The rows are grouped in 4 different ways at once. Each group adds its own fixed numbers to the row, and there is some noise. The rows also spread widely along 13 directions, which tell nothing about the answers.
In the rows, zero is written as 128.
Known rows, each followed by its group in each grouping:
[133  99 141  91  96  78  55 125 117 152 112 103 190 121 123 158 144 157
  88 131 142 112 164 134 127  86]  (3) z_793 H mezim
[120  75 140  63 130  52 128 120 126 170 174 117 161 115 126 161 112 160
  76 138 105 130 194 116 164 111]  (4) z_80 H tevas
[159 140 103 126 100 114  66 161 180  77  64 132 145 117  61  89  94 147
 167 153 154 122 158 180 104  69]  (4) z_256 X Gabop
[107 140  94  80 102 160  85 156 153  81 122 154 172 116  87 191 125 157
 131 151 150 139 168 102 142  91]  (2) z_256 X tevas
[149 120 111 124 196 166  56 102  90 139 130 125 153 108  69 127 185  79
 117  83 105 153 132 158  80 132]  (1) z_224 A mezim
[116 116 118  76 145  85 163 123 133 158 167 116 113  91  92 177  65 146
 123 123 126 150 189 114 161 134]  (0) z_2 B Gabop
[129 142 134 143 136  98 204 127 157 125  59  99  89  96  49  86 109 114
  87 139 138 108 135 119 144 133]  (3) z_224 D tevas
[148 125 135 128 122 133 123 104 107 161 115 101 161  96 141  95 210  92
  79 109 121  88  90 125 106 124]  (1) z_242 P mezim
[120  95 110 111 120 106 185 131 158  82 182 189 111 111 183  79 164 140
 135 170  84  85 139 107 124 168]  (2) z_2 B tevas
[ 81 181 126 129  80 220  86 164 193 107 155 146 190 115 193 143 215 115
 105 149 133 103 114  89 139 165]  (0) z_242 D tevas
[160  99 105  92  93 104  85 111  94 134 144 131 184  84 184 106 181 136
 136 137 120  76 137 150 100  99]  (1) z_793 P Gabop
[ 87 177 128 107 111 118 157 149 168 147 112  99 134  82 131 146  94 135
  95 163 140 106 184 110 205 123]  (1) z_80 A tevas
[115 141 127 103 142 143  65 135 167 120 136 161 155 110 141 168 136 171
 138 187 127 133 217 177 153 128]  (0) z_80 D tevas
[174  86 101 116 110  56 117 129 138  99 146 134 103 124 111 116  83 149
 131 181 107 124 150 131  79 158]  (3) z_80 B mezim
[146 166  92 102 153 108 102 116 146  81 110 147 117 110 143 147 102 154
 147 196 133  98 200 164 130 134]  (0) z_256 D tevas
[108 145 155 159 119  70 155 122 116 129 152 129  85  75 155 119  83 166
 208 158 129  43 153 149 139 159]  (2) z_2 P Gabop
[ 87 103 164 111 124  88 127 142 191 109 119 141 124 174 117  86 143 143
  89 140 111 101 154 134 150 124]  (1) z_256 B tevas
[132  90 155  99 131 110 115 113 152 190 150 126 133 124 110 163 121 157
 113 121 115 147 146 146 134 121]  (4) z_2 D Gabop
[ 99 190  83 102 103 126 136 127 159  78 116 141 131  99 181 136 109 138
 158 152 154  68 176 119 174  96]  (3) z_793 X tevas
[156 133 112  90 144 153  77 135 139 143  79 114 169 107  67 168 150 127
  66 157 135 167 166 142 123 113]  (0) z_256 A Gabop
[135 117 121 118 113 156  86 175 188 130 123 134 173  97  94  87 147 114
 114 139 115 163 153 146 121 117]  (0) z_80 A Gabop
[107 183 129 132 140 137  85 141 149 105  88  99 142 137 124 112 157  97
  92 136 130  84 130 126 130 135]  (1) z_256 A tevas
[150 133 105  97 147  84 130 109 136 153  98  89 137 113 109  96 102  91
 101  90 131 119 129 128 129  67]  (2) z_793 H tevas
[127  80 124  78 104 140  78 145 151 145 171 155 173 115 105 198 137 173
 104 169 114 164 185 128 131 132]  (1) z_256 X Gabop
[139 132 150 120 139 104 127  84  98 167  72  91 127 120 104 166 152 145
  71 137 142  85 135 139 135 113]  (3) z_256 D tevas
[137  69 152 128 120  88 117 121 187 124 138 162 102 181 134  84 134 148
 114 149  93 110 120 144 100 127]  (3) z_256 X tevas
[159 117 125 129 179  80 147 113 111 113  81  99 101 108  48  83 131 104
  91 125 113 117 141 146  96 134]  (1) z_80 H Gabop
[108 110 132 108 105 135 111 144 185 119 168 153 114 149 129 163 101 152
 150 135 120 144 112  91 115 148]  (2) z_2 H Gabop
[147 140  76  63 131 122 123 162 180  75  95 140 188 106 139  59 173  86
  59 155 113 127 171 118 139  87]  (0) z_256 A tevas
[143  84 112  73 124 125 156 102 183 137 146 164 113 159 160 116 147 135
  95 140 105 139 112 113 132 106]  (4) z_80 P tevas
[129 176  66 114 179  87 143 109  84  54 147 127  79  90 104 127  53 109
 207 125 126  72 152 117 112 139]  (2) z_256 A tevas
[160  97 100 107 114 159  94 113 173 140 126 149 117 160 118 141 130 129
 113 146 114 161  93 118  88 125]  (3) z_793 A tevas
[102 139 126  89  99 111  94 130 165 153 168 116 161 135 192 165 120 141
 101 137 127 109 151  97 155 127]  (0) z_793 H tevas
[ 87 115 161 106 143 125  86 124 135 153 145 122 153 136 106 149 146 139
 116  88 129 123 163 144 150 113]  (0) z_256 B Gabop
[112 152 123 106 106 143  59 159 135 106 114 107 203 110 121 158 183 115
  77 130 135 118 142 105 118 124]  (2) z_793 D mezim
[115 141 126  39 161  98 103 124 181 138  84 108 190 144 156  96 168  86
  36  73 131 131 177 136 175  45]  (0) z_224 D Gabop
[152 114 118 164 114 164 137 111 117 117 168 139 111 110 129 103 170 115
 157 123 106  93  54 108  54 188]  (0) z_242 D tevas
[112 134  92  38 129 124 117 128 181 129 138 118 179 149 166 114 141  83
  73  68 127 141 135  94 153  54]  (0) z_793 D tevas

New rows. What belongs after each?
[128 130 121  81 112  75 131 131 150 149 168  95 136 129 143 172  84 131
  74 148 121 122 142  66 135 152]  (0) z_242 H tevas
[104 139 146 122 146 116  65 125 139 139 138 110 143 145 114 160 128 122
 117 108 125 116 137 116 121 133]  (2) z_224 H tevas
[116 142 152 142 160  98  72 118  81 114  90  89 143 118  38 146 142 137
 129 107 140  85 156 160 104 122]  (4) z_793 D tevas
[195 116 119 107 100 120  64 143 174 116  43 140 176 124 111 111 176 159
  77 209 135 129 157 179  90  91]  (0) z_2 D tevas
[146 136 116 126 114  81 148 141 169 118 132 131 102  94 135  91  74 143
 151 193 123  97 167 147 130 142]  (0) z_256 P tevas
[161 137  80 102 156 115  67 102  86 128 165 107 138 115 139 181 137 100
 108 135 110 120 144 117  82 159]  (3) z_80 B tevas
[117 163 124 137  99 164 109 152 195 118  85 132 131 107  90 126 106 145
 154 143 162 142 138 137 144 102]  (0) z_2 H mezim
[ 53 167 173 134  75 156 109 168 195 158 141  94 156 140 144 179 138 132
  82 120 143 108 108  60 170 157]  (2) z_224 D tevas
[146 111 109  88  96 155  46 140 143 138 110 132 206 120 117 142 181 138
  95 141 131 139 141 140 116  82]  (4) z_793 A tevas
[115 176 135 155 117 111  58 131  47 100 122  67 160  87  96 192 153 133
 127 135 147  54 137 114  86 182]  (1) z_793 D mezim
[136  96 137  91 138  71 160 106 137 131 139 126 131 144 181  91 185 109
  47 126  91  88 115  96 121 141]  (1) z_2 H mezim
[112 166 142 151 142 121 138 122 134 145 116  91 102 108  96 145 100 118
 128 123 136  93 120 119 132 149]  (2) z_256 D tevas
[176 123 113 127 110 120  89 125  94 139  98 117 187  48 108 123 185 145
 107 177 130  96 173 168 109 124]  (4) z_224 D tevas
[142 140  80 103 165 162 117  94 147  68 111 182 110 135 149 102 158 124
 151 143 118 119 141 152 111 120]  (0) z_793 A mezim
[119 156 113 133  84 103 185 127 140  94 136 112  82 108 137 151  82 162
 148 166 139  68 112  79 135 169]  (4) z_80 D tevas
[127 107 133 130 113 187  76  99 127 158 167 172 178  85 180 134 205 148
 170 116 123 112 123 166 117 110]  (2) z_242 D mezim
[113 127 114  99 115 152  90 145 122 128 156 108 179 112 109 162 172 109
  80 118 119 132 127  80 117 141]  (1) z_80 H tevas
[109 122 105  87 105 145 137 129 205 158 182 146 130 124 194 127 107 114
 119 117 112 155 130  98 166 117]  (3) z_80 A mezim
[124 143 113 114 113 161  52 116 168 163 156 137 157 123 196 141 141 116
 144 117 128 130 134 141 134 117]  (3) z_224 A mezim
[ 98 165 162 138 114  53 108 146 124 175 169  51 128 103 134 146  65 112
 124 114 131  72 146  99 140 164]  (0) z_224 P tevas
[133 149  98 126 155 135 180 129  91 115 103 101 133  42  35 115 133 103
 116 119 135 119 159 123 127 132]  (0) z_793 D tevas
[130 108 122 109 103  93 108 108 132 113 151 142 113 131 143 162 100 177
 151 159 130 104 140 115 116 149]  (1) z_224 H mezim
[107 171  95  85 118 137 142 165 162 124 101 106 185  55  96 120 138 104
  75 138 149 138 207 114 190  98]  (0) z_224 B tevas
[138  98 116 111 136 122 124 119 187 157 173 146 112 139 137 102 110 120
 127 130  98 149 132 142 125 132]  (4) z_256 B tevas
[112 105 140  82 148 157  91 110 161 160 150 141 146 167 139 171 171 130
  71 117 105 150 126 116 138 134]  (4) z_256 A Gabop
[144 133 122  98 125 143  81  92 165 150 113 145 132 143 180 163 138 163
 127 152 136 118 148 165 138  92]  (0) z_80 D tevas
[153 118 125 106 151  98 112  89  71 164 107  93 132 100  62 195 122 155
  93 142 139 115 155 132 125 123]  (4) z_256 H tevas
[207  96 114 129 157 136  99  93 165 169 102 136  90 157  92 132 121 127
  90 169 101 166 113 166  69 133]  (0) z_256 X tevas
[104 136 111  84 153 111 127 150 177  91 149 126 139 143  97 114 117  99
  98 113 113 136 150 101 135 128]  (4) z_256 D tevas
[123 117 135 108 130 130  80 120 146 121 114 152 145 130 124 121 153 149
 139 152 130 105 159 171 130  98]  (1) z_256 P tevas
[144 104 114 125 112 114 135 109 102 157 150 127 124  66 106 122 101 150
 173 133 124 107 144 145 124 124]  (1) z_224 A tevas
[152 127 101 104  60  88  71 173 170  82 109 125 156 124 110 148  88 174
 121 215 137 110 170 121 103 123]  (1) z_793 X tevas
[159 128 141 128 154 128  74  89  90 181 112 109 138 108 102 180 147 149
 104 155 125 115 148 161 109 139]  (0) z_242 A tevas
[105 173 122 136  85 113 156 155 171 101 109 102 104 124 128 106  85 117
 143 124 141  76  84  75 131 128]  (2) z_2 A tevas
[135 175 116 167 107 121 131 177 161  77  70 100 135  79  45  63 123 102
 127 149 141  92 143 128 114 135]  (4) z_224 X tevas
[146 136 142 124  96 152  38 132 205 158  93 119 158 174 159 141 158 129
  81 156 133 133 107 146 106 110]  (3) z_256 D tevas
[171 135  56  98 140 127 159 130 150 113 122 134 135  50 103  83 103  94
 138 144 124 148 168 145 127  96]  (3) z_80 D tevas
[100 166 114  92  79 145  48 133 140 128 149  97 178 141 167 199 125 140
 136  97 158  96 113  94 137  97]  (4) z_80 D tevas
[131 117 124 113 162  72 149 114 105  95  93 137 133  79  79  72 138 131
 131 135 126  87 189 165 140 101]  (3) z_242 A mezim
[ 74 199 113 111  82 164 134 146 133 106  87  99 141  86  84 233  95 171
 128 149 192 104 148  65 188 110]  (2) z_80 H tevas
[149 136  93  74 118  96  91 156 197 109 109 138 158 120 133 105 113 127
  99 179 126 142 195 152 140  93]  (1) z_2 B tevas
[158 164  75 117 111 183 106 105 123 127 120 118 135 115 147 184 167 102
  91 139 134 116  90  79  97 150]  (3) z_224 X tevas
[108 148 158 137 128 101 131 131 164 168 104  92 120 117  96 134 112 137
  87 149 134 108 162 142 166 137]  (4) z_256 B tevas
[109 179 108 128  91 142 148 113 116 126 143 101 129 102 168 156 130 113
 139  98 147  56  79  67 134 123]  (2) z_242 X tevas
[111 116 160  90 138  77  92 130 169 130  85 117 153 175 110 118 138 132
  66 112 126 104 153 137 147  61]  (2) z_256 X tevas
[118 148 100 114 143 172 165 105 143  68  93 176 102 122 124 139 180 150
 113 172 125  98 148 123 144 133]  (1) z_80 X tevas
[159 137 123 142 128 136  67 103 127 168 135 110 120 134 144 181 135 134
 105 168 116 120 116 137  86 169]  (2) z_793 B tevas
[133 109 108  89 105 155  93 130 139 123 129 163 175  85 124 167 162 178
 129 183 132 135 189 156 142 106]  (1) z_80 D tevas
[102 136 125 131  97 137 118 176 155 104 134 119 160  88  95 119 135 123
 115 141 124 123 137  94 133 144]  (2) z_80 A mezim
[115 131 157 133 170 199  78  89 142 139  53 152 134 152  64 153 202 151
 109 120 143 137 139 189 125  94]  (0) z_793 D tevas
[121 133 160 124 124 130  37 147 169 170 123 134 174 101 117 180 130 169
 127 175 135 147 198 181 142 119]  (2) z_2 D mezim
[146 119 133 138 149  86 111 134 143 137 132 102 100 130  66 110  80 118
 126 142 107 123 131 138  99 154]  (4) z_256 A tevas
[113 126 104  97  88 111 167 168 221  89 143 146 131 117 138  74  99 131
 127 150 120 126 146 106 154 114]  (4) z_80 D tevas
[132 165 132 133  99 143 104 125 151 204 137  78 125 101 158 191  87 129
 112 145 138 119 106 105 142 151]  (2) z_256 A Gabop
[130 154 108  95 104 133  84 126 149  88  98 134 143 142 148 149 146 144
 129 151 150  89 125 124 121 109]  (4) z_256 P Gabop
[ 98 150 122 126 154 142 185 146 160 127 145 124 115  73  78 132 119 116
 107 148 116 140 173 113 167 165]  (4) z_80 D tevas
[103  93 109  97 116 163  94 149 124 105 200 162 184 100 109 157 170 125
 136 105 108 142 142  96 115 129]  (2) z_256 X mezim
[145 136 108 106  88 100  59 153  98 120 143  93 201  95 159 135 157 113
 101 142 119  73 124  98  97 127]  (2) z_256 A tevas
[151 151 116 108 153  62  99 121 155 119  99 103 122 127 111 103  73 115
 134 128 133 103 154 157 115  91]  (2) z_242 D tevas
[130 153 108 122 101 121 108  99 125 150 156 118 110 112 172 184  89 144
 172 119 144  92 119 113 126 121]  (3) z_2 X mezim
[143 147  95  95  96 115  77 149 130  64  87 122 164 114 102 150 136 152
 117 175 148 100 156 124 106 111]  (1) z_80 D tevas
[ 97 128 157 117 160  82 123 121  82 143 143  63 142 134  85 134 155  86
  70  56 111  85 111  91 115 138]  (1) z_80 D tevas
[146 207  85 126  94 115  74 153 131  99  99  68 157  85 125 151  91 114
 140 147 163  83 139 117 115 118]  (4) z_80 D tevas
[124 112 130  91  84 121  99 149 187 163 171 106 144 165 137 179  98 130
  75 132 116 150 108  70 121 135]  (0) z_256 X tevas
[153 122 142 137 109 143  46 139 166 166 123 118 185 109 135 103 179 121
 104 137 121 129 128 162 102 122]  (4) z_242 H Gabop
[143 120 106 144  79 184 151 136 168 126 144 171 119  92 140 134 150 152
 157 169 120 121  96 111 111 141]  (2) z_2 X tevas
[147 181  74 125 143 153 139 141 122 143 127  81 141  49  78 143 122  76
  93 136 130 144 154 110 134 151]  (4) z_80 B tevas
[149 132 139 168 126 164  54 126 104 158 114 110 138  86  31 159 129 141
 172 147 145 131 125 170  77 141]  (1) z_242 P tevas
[148  94 116 116  92 105 113  97 128 122 128 166 120 111 150 145 120 194
 171 179 137  93 152 146 120 119]  (3) z_224 H tevas
[133  73 113  52 118  70 149 106 142 127 130 145 136 130 114 147 101 163
  97 135 133 138 169 109 153  79]  (3) z_256 H mezim
[104 152 107 107 137 109 129 152 135  62  90 119 136 106  59 109 113 122
 123 133 138 112 168 117 138 117]  (1) z_793 A mezim
[116 133 102 114 125 116 173 140 182 128 190 133  95 106 135  89  65  98
 170 111 114 131 125  98 132 147]  (0) z_224 P tevas
[137 149  99 127 129 122 127 148 164 104 138 136 129  76 134  66 100 112
 173 142 120 110 160 155 128 128]  (0) z_256 A Gabop
[146  96 132 127 154 116  88 115 118 150 143 133 157 107 117 117 181 110
  89 129  95 128 162 156 103 135]  (3) z_793 X mezim
[110 157 124 135 121 126  90 142  63  94 138  83 174  74 100 134 167 105
 145  77 140  66 120 107  93 141]  (0) z_80 D Gabop
[125  99 126  95 125 151 109 136 179 121  99 135 118 163  55 139 118 139
 107 117 129 173 111 116 115 103]  (1) z_80 A Gabop
[115 158 103 130 140 114 157 137 130  52 123 127 117 118 106  75 151  96
 125 126 116  67 109  89 109 158]  (4) z_242 A tevas
[129 105 117  87 103 115 147 159 148 137 121 105 172  96  71 106 144 108
  57 129 119 140 130  84 132 116]  (1) z_242 A tevas
[149  94 137 128  53 169  39 134 202 126  85 167 160 161 128 124 159 192
 155 161 152 137 101 167  96  81]  (4) z_793 H Gabop
[117 138 141 131 116 141  94 153 162 166 149 111 152 113 117 157 144 111
  90 136 115 133 141 110 129 145]  (3) z_2 X tevas
[143 121 148 139  66 118  68 125 110 198 120  67 162 111 110 192 125 144
  92 131 151 109  98  94 104 137]  (3) z_224 H tevas
[140 154  75  63 131  99  93 121 143  78  88 130 149 133 146 125 115 123
 116 137 143 101 166 127 140  65]  (3) z_80 A tevas
[158 133  97 120  45 148  86 170 169 104  88 120 173 111 101 144 133 147
 106 178 147 124 108  98  96 104]  (2) z_793 X tevas
[120  89 125 104  97 131  86 124 136 126 153 155 186 111 148  98 193 132
 128 104 125 112 138 138 120  94]  (3) z_242 B mezim
[123  86 132 114 136 129 138 124 150 179 170 136 135 104  91 122 113 122
 131  96 106 151 136 132 135  99]  (2) z_256 X tevas
[152  60 163 118 126 102 130  99 148 176 124 146 135 136 125 115 177 161
  71 150  98 123 140 160 127 117]  (4) z_256 X mezim
[103  80 140 106  74 155 112 169 204 125 137 158 181 134 112 100 181 133
  86 117 118 157 129 107 140  91]  (3) z_80 X mezim
[116 130 125 109 142 158 154 110 172 126 100 147 119 142 127  92 169 116
  97 117 121 114 110 127 151 103]  (4) z_256 A tevas
[112 121  99 102  98 136 146 122 161  74 145 176 121 123 172 122 143 154
 150 149 128 103 133 108 139 123]  (2) z_80 B mezim
[142  77 147  99 107 101 117  66 129 185 145 153  92 155 166 205 106 204
 136 171 128 110 135 142 134 120]  (3) z_80 P tevas
[102 165 113 122 111 144 105 162 172  92 123 114 144 116 126  84 120  97
 152  91 136 107 117 113 130 108]  (0) z_80 A Gabop
[108 119 127  96 109 145  62 125 126 132 138 127 164 126 100 184 134 160
 147 101 149 132 140 124 130  97]  (4) z_80 H Gabop
[186 161  66 116 135  60 151  76  44 137 151  71  84  68 139 186  63 130
 139 156 129  68 134 105 100 171]  (4) z_80 B tevas
[110 162 104 113 117 123 137 145 158 122 124 112 149  76 131  98 115 109
 128 134 138 103 161 124 163 105]  (1) z_256 H tevas
[108 137 129 146  68 164  91 161 170  59 135 163 139 150 123 143 162 159
 144 170 130  87  93  84  90 162]  (2) z_242 X tevas
[121 186  83 106 119 129 100 155 135 112 118  96 172  69 108 140 103  99
 131 121 147 110 169 115 144  90]  (2) z_793 X tevas
[130 146  83  90 113 129 116 123 146  85 134 145 145 120 174 143 142 132
 119 161 128  99 136  95 124 125]  (2) z_793 H tevas
[148  88 143 143  70 151  80 139 188 142  84 155 143 129 101  79 148 160
 160 146 143 128 108 176 105  69]  (3) z_80 P tevas
[140 145 118 138 124 125 132 113 133 159 135 101 114 104 106 131  95 109
 144  98 132 108  99 115 113 112]  (2) z_242 X tevas
[192 166 122 183 128 135 101 104 110 163  47  84 113  80 116 105 144 117
 118 169 133  81 101 173  90 127]  (2) z_80 A tevas
